There are 9 hidden switches. A switch that is on adds its own fixed numbers to the row, and there is some noise. The rows also spread widely along 9 directions, which tell nothing about the answers.
Some rows, each with its switches (1 for on, 0 for off) after it:
[  3  16  50  -5  -4  -9 -15 -28 -36  26 -23  -2   8  -6  -9   7 -59  12
 -12  -5  16  20 -34  -6 -18  27 -28  28  11  14 -16 -16  -8   8 -11 -20
 -34 -35 -11  10  12] | 1 1 1 1 1 1 1 0 0
[-10   7  -9   3   7 -29 -12  43 -13 -16 -11 -10   8 -14 -29   8  12   9
 -10 -19  -8 -11   1  14  -7   5 -28   4 -50 -25  25   3 -45 -19   9 -13
  31  11 -40  33   7] | 1 0 1 0 0 0 1 0 0
[ -5  22  45 -13  42  -6   2  -7 -18   4   7   8  16 -21  10 -22 -28  -2
  12  -2  42   7 -22  15  26  15 -15  27  -7   7  12  24  14 -19  -1 -14
  18 -40 -13 -10 -23] | 0 0 0 0 0 1 1 1 0
[-24   2  15  -1  13  -3 -19  -1 -12 -17   1 -25   2  -4  -3 -18  -9 -16
  15  12  27 -14  22  25  28  22  19   5 -25 -10   2  31   3 -11  12  -8
  26 -15 -23  13  -4] | 1 0 1 0 1 0 0 0 0
[ -5 -16  58   9  17  25  -4 -17   1   1 -14   3  15  -1  52  31  -6  -5
  14 -25   9  18  13 -25  33  46  -6 -16  41   9 -19 -30  30   5   6 -11
 -15  -8   4  -3 -16] | 1 1 0 0 1 1 0 0 0
[  5  15  38 -19 -22   7 -23 -35 -38  28 -27  -3   6   1  17  14 -34   8
   5  -2 -11   3   3  -1 -10   2  -7   3  21  21 -16 -11  -4  22 -15 -21
 -44 -17   6  17  27] | 0 1 1 1 1 1 1 0 1
[-12  -2  -1  14  -7 -12   1  -6  -6   4 -54 -10   7 -25   6  45  -5  46
 -14 -11 -14  16  -9 -21 -33  -5 -39  -4  11  15  -9 -49   0  10 -33 -21
 -15   2   4   6  11] | 1 1 1 0 0 0 0 0 0
[-20  -9   7  10  31   9  -6  11   6 -16 -43 -38   0 -25  -8  21   3  21
   8 -11 -13   3   8 -15   9  35 -16  -8   7  -4   2 -22  -3 -13   1   5
  29  13  -2   9 -12] | 1 1 0 1 1 0 0 0 0
[-13  20  21   3  12  13 -31  -2 -24  19 -44 -14  -4   8 -26 -14 -13   3
 -22  19  -7 -22 -17   6 -10  -5 -20  26  -4   0   2   3 -36 -19 -27  -8
  -7  -4 -41  29  21] | 0 1 0 1 0 1 1 0 1
[  5 -20  22 -10  19  -9   3  11  16   1  -5   2  11   1   5  23  -7  25
  27  -4 -14  19   0  -4   4   4 -32 -25   6  -9  15 -20 -15  -6 -15  -5
  23  11  -2  10  -2] | 1 1 1 0 0 0 0 0 0
[  0  -1  56  -7   8 -12  -3 -32 -20  12 -21   8  25 -22  35  21 -40  19
  20 -19  16  26  -5  -9   4  25 -27   6  23  21 -11 -19  22  11 -12 -32
 -19 -37   5   1   1] | 1 1 1 1 1 0 1 1 0
[  0  -1 -33  -2 -11 -28 -12  34   1  -9  -5 -26  -7   1 -43  15   6  17
  -4  -5 -25   0   2   7 -13   9 -18 -12 -29 -18  20 -12 -46  -5   8   6
  15  29 -14  23  10] | 0 0 0 0 1 0 0 0 0
[-10  11  18  -7  36  23  -3   2  -6 -12 -27 -38  -5 -29  -6   8  -7   4
   9 -14 -12  -2   3 -16  21  44   1  -3  13   7   3  -3  -5 -10  15  14
  25   4  16   4 -22] | 0 1 0 1 1 0 0 1 1
[ 19   2  32   8 -10   3   0   6 -20  14 -24   9  10 -13  16  48 -15  17
 -19 -51 -26  22 -15 -30 -14  26 -36  -4  20  11 -10 -44 -10  16   6 -13
 -38   2   7  14   3] | 0 0 1 1 0 1 1 0 0
[ -2  15  19 -16  -2 -22 -11  -2 -22   8 -13  11  18 -14   8   5  -5  18
   6 -10   4   3  -6   8  -8  -6 -25   8 -13   5   6  -6 -14  -3 -13 -23
  -2 -11 -12  16  14] | 1 1 0 0 1 0 1 0 0
[-24  23  61  -7  42  33 -10 -15 -26  -3 -22 -13   6 -30  18 -27  -9 -15
   1  -3  18 -24   1  11  31  19  13  27  -4  12  -1  33  18 -23   5  -7
  28 -26  -9  11 -11] | 1 0 1 1 1 0 1 0 0
[  5  10  33 -12   0 -27 -11  -2 -25  -1  16   4  22  -9  11   0 -34  -4
  17 -16  40  19  -4  12  19  33 -14   7  -4  -4  -3   0  -1   2  16 -21
 -10 -35 -15   5 -10] | 1 1 0 0 1 1 0 0 1
[-14  16  35   1   9   8 -26  -1 -22   6 -21   4  11   8  25 -10   2  -5
  -7  11  16 -25  -4  16  13 -10 -10   8 -11   1  -1  12 -15 -18 -25 -28
 -11 -11 -46  28  18] | 0 1 1 0 1 1 0 0 0
[  2  -5  11   4 -17 -32 -21   9 -19   7 -35   3  20 -10   2  35  -7  27
  -2 -25 -15  11   0  -4 -22   5 -48  -2  -4   2   0 -39 -31   4 -19 -32
 -27  -4 -30  36  30] | 1 1 0 1 1 0 1 0 1
[ -7 -16  37 -18  20  -6  -8 -21   0  -3   1  -4  19  -6  34   0 -28   7
  50  10  35  19  23  19  31  11  -5 -16  14   1   2   9  28   2 -11 -19
  17 -32  -2  -7 -15] | 1 1 1 0 0 1 0 0 1
[ -7  -9  12  -7 -30 -22 -12 -38 -26   3 -40  -9  21 -31  33  47 -21  32
  29 -17  -2  24  31  -7 -12  14 -14 -20  13  19 -18 -28  27  38 -10 -40
 -35 -22  19   2  21] | 1 1 1 1 1 0 1 1 0
[-30 -26 -11  -8  15 -39 -19   0   4 -28 -29 -29  20 -27  19  14   9  30
  58  10  16  -1  59  31  24   0 -16 -27 -23 -10  18   7   7  -6 -12 -33
  44 -12 -22  15  -2] | 1 1 1 0 1 0 1 0 1
[ -8 -17  17 -15  -3   7  -9 -30  -9  -2 -37 -19   8 -24  31  37  -9  19
  34 -14 -18  15  44  -9   6  16   5 -31  28  14  -8 -19  29  26  -2 -16
  -5  -7  32  -1   3] | 1 1 1 1 0 0 1 0 1

New rows. What belongs after each?
[  3  -9   6 -28  11  -3  -2 -14  -1   7 -14 -19   1 -10 -15   9 -22  26
  34   8 -22  14  11   4   1   4  -8 -19   7   3  16   0  -4   1  -6   4
  20   1  24   0  -3] | 0 1 1 1 0 0 1 0 0
[-18   5  19   9  13 -17 -15  11 -13  -5 -17  -9  11  -9  -7  -2  -7   4
  -8  -5  16  -9  -4  13   2  11 -24  21 -28  -8   6   3 -23 -17  -5 -23
  13 -13 -44  28   6] | 1 0 1 0 1 0 1 0 0
[ -3  23   0 -17   5  -1   3   0 -22   4 -25 -14  -4 -40 -11  14  -1  20
 -11 -23 -22   4  -3  -8 -12   7  -7   8  -3  10   6 -10  -5   7   9   5
  11   2  29   2  -5] | 1 0 0 0 0 0 1 0 1
[-21  16  43 -12  26  26  -9 -28 -16  -1 -30 -20   5 -26  32  -7 -13   0
  17   7  13 -10  12   1  24  16  12   2  19  17  -7  12  22   1  -9 -11
  14 -22  11   4  -8] | 1 1 1 0 1 0 0 1 1
[  2   2  24  -9 -13 -12 -15  -3 -26 -11  -9  -4  22 -24  33  25  -4   1
  19 -34   7   8  27   3  15  30   1 -21  -3   2  -5  -5   3  15  22 -23
 -13 -16   3  15   0] | 1 1 1 1 1 0 0 0 1
[  9  12  60 -19  43  15   9   9 -14  -7  17  -1  15 -29  24   1 -16 -14
  19 -46  13  13  -5  -5  47  58  -4   5   8   6   9  11  13 -14  42   6
  24 -18  18  -5 -37] | 0 0 0 1 1 1 1 0 0
[-15  12  33  -7  29  17 -21  -6 -10  11 -29 -15   0  -1  -7 -13  -6   1
   4  16  -9 -18  -3   5  10  10 -11  13   2  -2   6   7 -23 -19 -16  -3
  22  -1 -24  26   6] | 1 1 0 0 1 0 1 1 1
[-10   4  35 -23   9   7 -15 -25 -12  -1   5 -12   7  -2  16 -14 -27 -11
  30  12  20   0  20  17  28  20  21  -6   6   2  -3  23  13   5   7  -5
  11 -25   6   5  -5] | 1 1 1 0 1 0 0 0 1
[-12 -14   3   1  24   2 -15   7   5 -12 -26 -21   8  -6  10   6  10   6
  26   1   2  -7  24   6  20   9  -8 -19   4  -6  12  -1  -1 -14 -10  -6
  22   1 -17   9  -7] | 0 1 0 1 0 0 0 0 1
[ -9 -25  23  -4  -6   5 -21 -33  -6  10 -21 -24   1  10  -1  23 -36   9
  29   9 -10  18  27  -6   4  33   4 -17  22   3 -13 -15   8  19   0  -9
 -12  -7  10  11  10] | 1 1 1 1 1 0 1 0 0
[  8  11   8   3 -21 -13 -20  13 -29   3   1  -9   2   1 -24  13 -19 -13
 -15 -29  -7   4  -5  -7  -8  44  -3   7 -16  -9  -4  -6 -35  10  30  -3
 -28  -1 -12  25  12] | 0 0 0 1 1 0 1 1 0
[ -5  -8  32  -2  26  18  -3  -9   5   3 -11   2   6  -1  27   3  -5   1
  17   4   8   1   5   2  24   0  -8  -7  18   8   2  -1  20 -13 -16  -4
   8  -7  -3 -11 -10] | 0 0 0 0 0 1 0 0 0
[ -9   6  23 -17  25   0  -2  -4  -4  -6 -12 -24   4 -18  -3   5 -22  20
  25   4   2  12   4   5  18  20 -12  -3  -1  -2  10   2   0  -7  -2  -2
  32  -5   6   1 -12] | 1 1 1 0 1 1 0 0 0
[-23  15  -1  30   6  17 -14  16 -22 -18 -60 -37  -3 -36  -9  34  19   9
 -36 -35 -18 -11   2 -30  -9  44  -8   8  -1   3 -15 -34 -11  -1  15  -2
  -7  14  -8  20  -5] | 1 1 0 1 1 0 0 0 0
[  6   9   9 -18   9   2 -15  26 -12  -1 -18 -22  -3 -11 -30  16   1  10
   0 -23 -44  -5   5  -7  -2  28 -14 -10  -9 -16  17  -9 -48  -9  17  11
  22  26  -2  36   7] | 1 1 0 1 1 0 1 0 1
[ -4   8  26  -9  19 -10  -8   3 -17   3 -33  -1  16 -22   9  13  -5  24
   6  -8  -2  -3  -6   6   0 -10 -38   4 -10   7  13  -5 -14 -13 -26 -24
   6 -11 -25  16   5] | 0 1 1 1 0 1 1 0 0
[ -8   3  -8 -14  -2   3  -5 -20 -16  -9 -16 -40  -7 -30  -8  17 -23  11
  18 -11   0  14  22  -6   3  39  22 -17  14  11  -7  -2  15  23  23   8
   2 -13  41 -11 -16] | 0 1 1 1 0 0 0 0 1
[-17  14  12   2  13  31 -15   2 -12  -3 -49 -33 -11 -16 -12  13   8   8
 -13  -6 -28 -16   2 -17   0  22   0   1   8   3  -4 -12 -12  -9  -1   9
  11  19   5  18   3] | 1 1 0 1 1 0 0 0 0
[ -1   2  41 -18  28  15  -4 -12  -3   7 -21 -14   4 -20   9   9 -18  10
  24 -12 -23   6   7  -7  17  19 -13  -2  20   7   5  -4   2  -5  -4   0
  18  -1  15   9  -2] | 1 0 0 1 1 0 1 1 1
[-42  -6   3  15   6   6 -27 -19 -17 -20 -70 -48   4 -33  23  19   3  17
  13   7   3 -19  47  11  12   5   0  -5  -4  11 -13  -1  28   7 -19 -31
   3 -10 -13   9   9] | 1 0 1 1 1 1 0 0 1
[ -3   3   8  -9   2   0   0 -13 -11  -8   3 -24   2 -18   4  16 -25   3
  15 -16  15  21   8  -7  11  45  10  -8   8  10  -7  -8  11  13  24   0
   0 -14  25  -8 -19] | 0 1 1 0 1 0 0 0 0
[-30   1 -25  -1  12 -37  -2 -15  -5 -14 -42 -40   5 -42 -26  12 -27  48
  19  26  22  14   3  12 -16   0 -24   6 -14   4   6  -8   8   3 -25 -19
  26 -21   2  -9  -6] | 1 1 1 0 0 0 0 1 0
[  1   6  42   8  11  11   2  -4 -13   5  -3   2   7  -6  15  19 -21  -7
 -11 -31  13  22 -20 -26   8  51  -8   7  22   8 -17 -29   3   2  15  -1
 -18 -11   4   4 -13] | 1 1 0 0 1 0 0 0 0
[-16   3  21  -3  34   9  -9  19  -2 -20 -16  -4  14 -19  31   0  26  -5
  15 -10   1 -25  21  13  30  -3  -6 -12 -17  -5  17  17  -5 -19  -6 -14
  32   2 -25  18 -10] | 0 0 1 0 0 0 0 1 1
[ 13 -25  33 -12  -5 -13  -8 -27   6  19   6   6  11  21  14  19 -47  12
  36   9  17  38   5   0   6  19 -17 -17  36   2  -8 -21  16  15 -14 -14
 -21 -22   5  -9   0] | 1 1 0 0 0 1 0 0 1
[ 14  22  15 -29  -7   3  -3   9 -17  12   9  -1  -5   3 -25   2 -14   3
  -9  -4 -25   3 -16  -2 -12   7  -1  -5 -10 -10  10   2 -39   4   9  11
   8  15  11  18   8] | 1 1 1 0 0 0 0 0 0
[ -4   1   0  -5   0 -12 -17  11  -9  -7   3 -25   0   4 -17   3 -11  -2
  12  -3  11   7   7   5  16  35  -2  -7 -10 -16   5   2 -20  -6  19   0
   7   0 -15   8  -6] | 0 1 0 0 1 1 0 0 0
[  2 -16  24 -22   4   0  -1 -24   3   3  -3   0  10 -11  20  11 -22  11
  43   4   1  19  20   5  17   4   4 -23  19  10  -1   1  35  10  -8  -4
   4 -12  31 -15  -2] | 1 0 0 1 0 0 0 0 0
[-11 -10 -23 -14   6  -8  -6  -7   3  -3 -24 -39 -11 -21 -30  18 -11  26
  18   4 -26  14  29  -1  -6  15   1 -13   2  -1   8  -9   1  11   5  10
  26  13  30  -3  -4] | 1 0 0 0 0 0 1 0 1
[ -5   8   5 -14  16  22   2 -16  -9  -2 -17 -34 -10 -24 -12   5 -17   5
  11  -6  -3  11   4 -13   9  37  20  -7  19  11  -3  -2  18   5  16  20
  11  -4  42 -17 -22] | 0 1 0 1 0 0 0 0 0
[-17  10  37 -12  33   7 -15  -5 -21 -11 -20 -24   9 -27  -1  -6 -23  -3
  19  -6  14  -3  14   9  27  39  -4   6  -5  -4   8  17   0  -8  16 -10
  26 -23 -11  11 -18] | 1 1 1 1 0 1 1 1 1
[-11  10  16  -6  14  -3 -11  11 -17 -14 -26 -14  10 -26   4   8   3   7
   6 -15   0  -9  11   5   8  13  -8  -7 -12  -5   7   4 -12  -5   2 -12
  16  -8  -9  18  -3] | 1 1 1 1 0 0 0 0 1
[-14  23  57 -31  26  29 -12 -23 -15  11 -26   1   9 -10  35 -12  -7   6
  22  23  -3 -20   4  11  26 -18  -2   2  11  13   5  23  11 -11 -30 -17
  18  -8  -2  10   9] | 1 1 1 0 1 1 0 1 0
[  0   8  21   2  26   5 -10  16   0   5  -7 -20  -5   8 -36 -13 -19   0
  -5   6  -5  -5 -27   1   5  20 -18  17  -6  -7  12   5 -35 -27  -6  14
  19   5 -22  18  -1] | 0 0 0 1 1 0 0 0 0
[-16 -28  27  -3  32 -16  -1 -16  12  -9 -14 -15  16 -16  18  17 -21  25
  47   4  18  23  24   9  23  21 -21 -12   9   5   7 -10  20  -8 -11 -20
  31 -17  -5   0 -14] | 1 1 1 0 1 0 1 0 0
[  0  -7  11 -16  -5   3  -9 -10  -3   3  -4 -10   3  -2  14  19  -5   8
  26  -7 -21   4  27   2  13   8   8 -25   2   2   5  -1  -1  12   9  -2
   4  11  17   9   7] | 0 0 1 0 1 0 1 0 0
[  6  15  46 -18  35  -4   6   1 -14   5  -3  -1  12 -28  -7   3 -29  15
   9 -29   6  20 -29 -10  10  36 -29  17   8   7   9  -9  -8 -14   9   2
  21 -18  11   2 -18] | 1 1 0 1 1 0 1 0 0
[-19  12  22  -1  -8  21 -27 -27 -27   8 -29 -25  -7  -3   5   7 -12  -7
  -6  -1  -8 -10  22  -3   1  26  22   2   7   5 -19   0  -1  18   5  -9
 -16  -7   2  19  11] | 1 1 1 0 1 0 1 0 1
[-26   8  13  16  12  -1 -20 -16 -16  -3 -32 -25   3 -10   6  -9 -17   5
  -4  18  25 -14   1  12   4   1  -6  22  -7  13  -9   4   4  -6 -22 -19
  -2 -25 -27  13   5] | 0 0 1 0 1 0 0 0 1
[-18   2   6  -4   7   1 -11 -25  -6   8 -33 -22  -2  -8  -8   3 -26  19
  12  24  16   9   5   2   0   6  -7   3  14   9  -8  -7  20   5 -20  -7
   1 -15   5 -15   2] | 1 1 0 0 0 1 0 0 0
[  6  13  25 -33   3   1   5 -25 -18   9 -29  -7  11 -36  17  24 -20  34
  21 -15 -17  17  -2 -11  -6  -1 -15 -11  25  26  -2 -18  15  13 -18  -5
  -5 -11  45  -6   2] | 1 1 0 1 1 0 0 0 1
[ -7   6  12  12   6 -30 -15  30 -22 -23   6 -21  14 -18 -25  -3 -23 -11
  -5 -26  35   5  -5  13  10  51 -11  15 -40 -19   6  10 -26 -11  32 -12
  14 -23 -34  24 -12] | 1 0 1 1 1 0 0 0 0
[ 11  18  72 -26   2  28  -2 -24 -21  18  -2  21  16  -2  54  15 -20  -6
  12 -16  -3   7  -5 -11  20  15  -3 -10  30  14 -12  -3  12  12  -3 -17
 -22 -10  14   5   4] | 1 1 1 0 1 1 0 1 0
[-11  20  -6  -2  17 -13 -13   9 -20  -1  -2 -33  -9  -9 -50 -15 -25   2
  -8   3  16   6 -20   6  -4  41  -5  28 -22  -6   9   6 -30 -14  21  10
  23  -9 -14  12 -11] | 0 1 0 0 1 0 1 0 0
[ -7 -34  -9   5  -1  -4  -8   4  14  -9 -38 -25   2 -12  13  54   9  29
  27 -20 -37  19  48 -12   6  19 -19 -37  18  -6   2 -38   8  16   1  -6
   5  24  14   5   0] | 1 0 0 0 0 1 1 0 1
[-24  15  66   4  47  42  -5 -20 -19  -4 -14 -10   5 -18  32 -16  -7 -22
  -2 -15  24 -12   1  -5  38  45  16  19  12  10 -10  15  19 -17  16  -3
  21 -23  -5   6 -24] | 1 1 1 0 1 0 1 0 0
[  3   6  20 -20   0 -15 -11   5 -16  -3 -25 -15  12 -21   4  21 -14  28
  19 -12 -14   7   9   4   3   8 -28 -13  -5   0  10 -11 -17   4  -9 -16
   5  -1  -2  20   8] | 1 1 1 1 1 1 0 0 1
[-12   4  -1  -6 -21 -20 -17 -17 -21  13 -44   1  11 -14  15  27   5  35
   3   0 -14  -1  10   3 -22 -24 -26  -3  -2  13  -2 -24  -4  10 -34 -31
 -21   0 -10  19  34] | 1 1 0 0 1 0 1 0 0
[-24  37  16  -6   1   7 -21 -40 -42  14 -48 -20  -2 -24 -14 -27 -28   7
 -16  32  30 -21 -17  12 -15 -12  10  36   2  24 -18  18  14   0 -30 -13
 -15 -39  -4   0  15] | 1 1 0 1 0 0 0 0 1
[ 13  32  48 -34  10   7   9 -13 -25  14  11  16  12 -22  21  -2 -18   3
   2 -22   7  12 -24  -7  11  13  -1   9  11  18  -2   3   5   2   7   1
  -3 -17  28  -3  -6] | 1 1 0 0 1 0 0 0 0
[-16   5  14   3  15  16  -6  -6 -14 -15 -35 -32   0 -37   9  17  -2   9
   4 -22  -6   1  18 -11  14  35   4  -1  10  11  -9 -10  17   4  12   3
   8  -4  21   2 -11] | 1 0 0 1 1 0 0 0 1
[ -3 -17  31   0  14   5 -11  14   0 -11 -16 -12  13  -6  28  37   6   6
  23 -34 -20  11  35  -8  25  41 -17 -28   7 -12   7 -24 -12   3  18 -12
  12  12 -11  25  -9] | 1 1 1 0 1 1 1 0 1
[ -2   3  22  -8 -27  -7 -18 -24 -26  17 -22   0   7   0  15  27 -24  16
   2  -6 -10  11  14   0 -13   2 -11  -1   6  11 -15 -17   3  26  -9 -25
 -34  -9   4  12  25] | 1 0 1 0 1 1 1 0 0
[  5   9  16 -19  -5  -4 -10   6 -20   3   6  -2   5  -9  -6   5 -11  -3
   1 -20 -11   2  11   6   1  14   0  -4 -16  -9   7   7 -20   6  19  -2
   6  -1   2  21   4] | 1 0 1 0 0 0 1 0 1
[-23  -3  25   3  13  13 -17 -15  -2  19 -63 -11   0  -1   8  22   0  37
   1  17 -31 -11   3  -2 -11 -25 -37   1  11   8   2 -24 -13 -10 -53 -23
   3  13 -24  27  26] | 1 1 1 0 1 1 1 0 0
[-33  13   8  21 -11  -4 -24 -37 -32  12 -61 -16   5 -16   8  12 -10  19
 -21  12  19  -8   0  -2 -20  -1 -10  24   5  21 -26 -17  15   9 -31 -34
 -32 -25 -17   9  22] | 1 1 0 0 1 0 1 0 0
[ -8 -11  34 -32  29  29   3 -32  16  12 -41 -16  -2 -14  22  16  -8  34
  49  23 -41   6  17 -12  12 -13 -12 -27  39  16  10  -9  20  -4 -42   5
  29  16  37  -3   6] | 1 1 0 1 1 0 0 1 0
[-11 -22  15  -5  -4 -26 -21 -16   1  13 -18  -3   8  15  -2   5 -22  21
  28  28  -2   5  14  23  -5 -22 -26  -4 -10  -3   5  -1  -9  -1 -36 -25
   5  -6 -28  20  27] | 1 0 1 0 1 0 1 0 0
[-10  14  43 -11  34   1   2 -12 -20   1 -20   7  20 -34  32  -3  -7   6
  11 -15  24   1  -3   3  18  12 -16  11   7  10   1   2  13 -11  -6 -19
  14 -29  -4   1 -14] | 1 1 0 0 0 0 1 1 1
[-28  20  -2  -8   1  14 -12 -36 -26   3 -50 -48 -12 -33 -10   6 -28  20
   0  17   6   3  12   0  -8  13  15   9  13  19 -15   0  25  20  -8  -2
   3 -16  30 -11  -4] | 1 1 1 0 0 1 0 0 1
[  0   0  20 -20  26 -11   7   0   3  -6  -1 -17   7 -25  -4  12 -20  26
  29  -5   0  23  -2   1  12  20 -20 -10   0   0  15  -8  -2  -7   1   2
  37  -4  20   1 -18] | 1 1 1 0 1 0 0 0 0
[-13  -9   7   1  -3   4 -10 -19  -9   9 -43 -16  -1  -9   5  32 -10  26
   1  -3 -21  10  13 -12 -18   4 -17  -6  19   8  -8 -31  -1  13 -19 -15
 -11   0   5  14  10] | 1 1 1 0 0 0 1 0 1
[ -3  24  48 -13  25  37   7 -17 -21  10 -44 -11   1 -37  38  31  -1  23
  -6 -34 -32   4  -5 -27   8  19 -16   1  37  31  -7 -27   8   4  -7  -2
  -1   2  32   5 -12] | 0 1 1 0 1 1 1 0 1
[ 27  19  27 -49  -5  -8   0  -6 -17  15  13   5  10 -11   1   1 -24  16
  25 -10 -16  11  -9   4   3  -1 -10 -13   8  12  13   4 -17   3  -2   4
  -1  -4  28   6   6] | 0 1 0 1 1 0 0 0 1
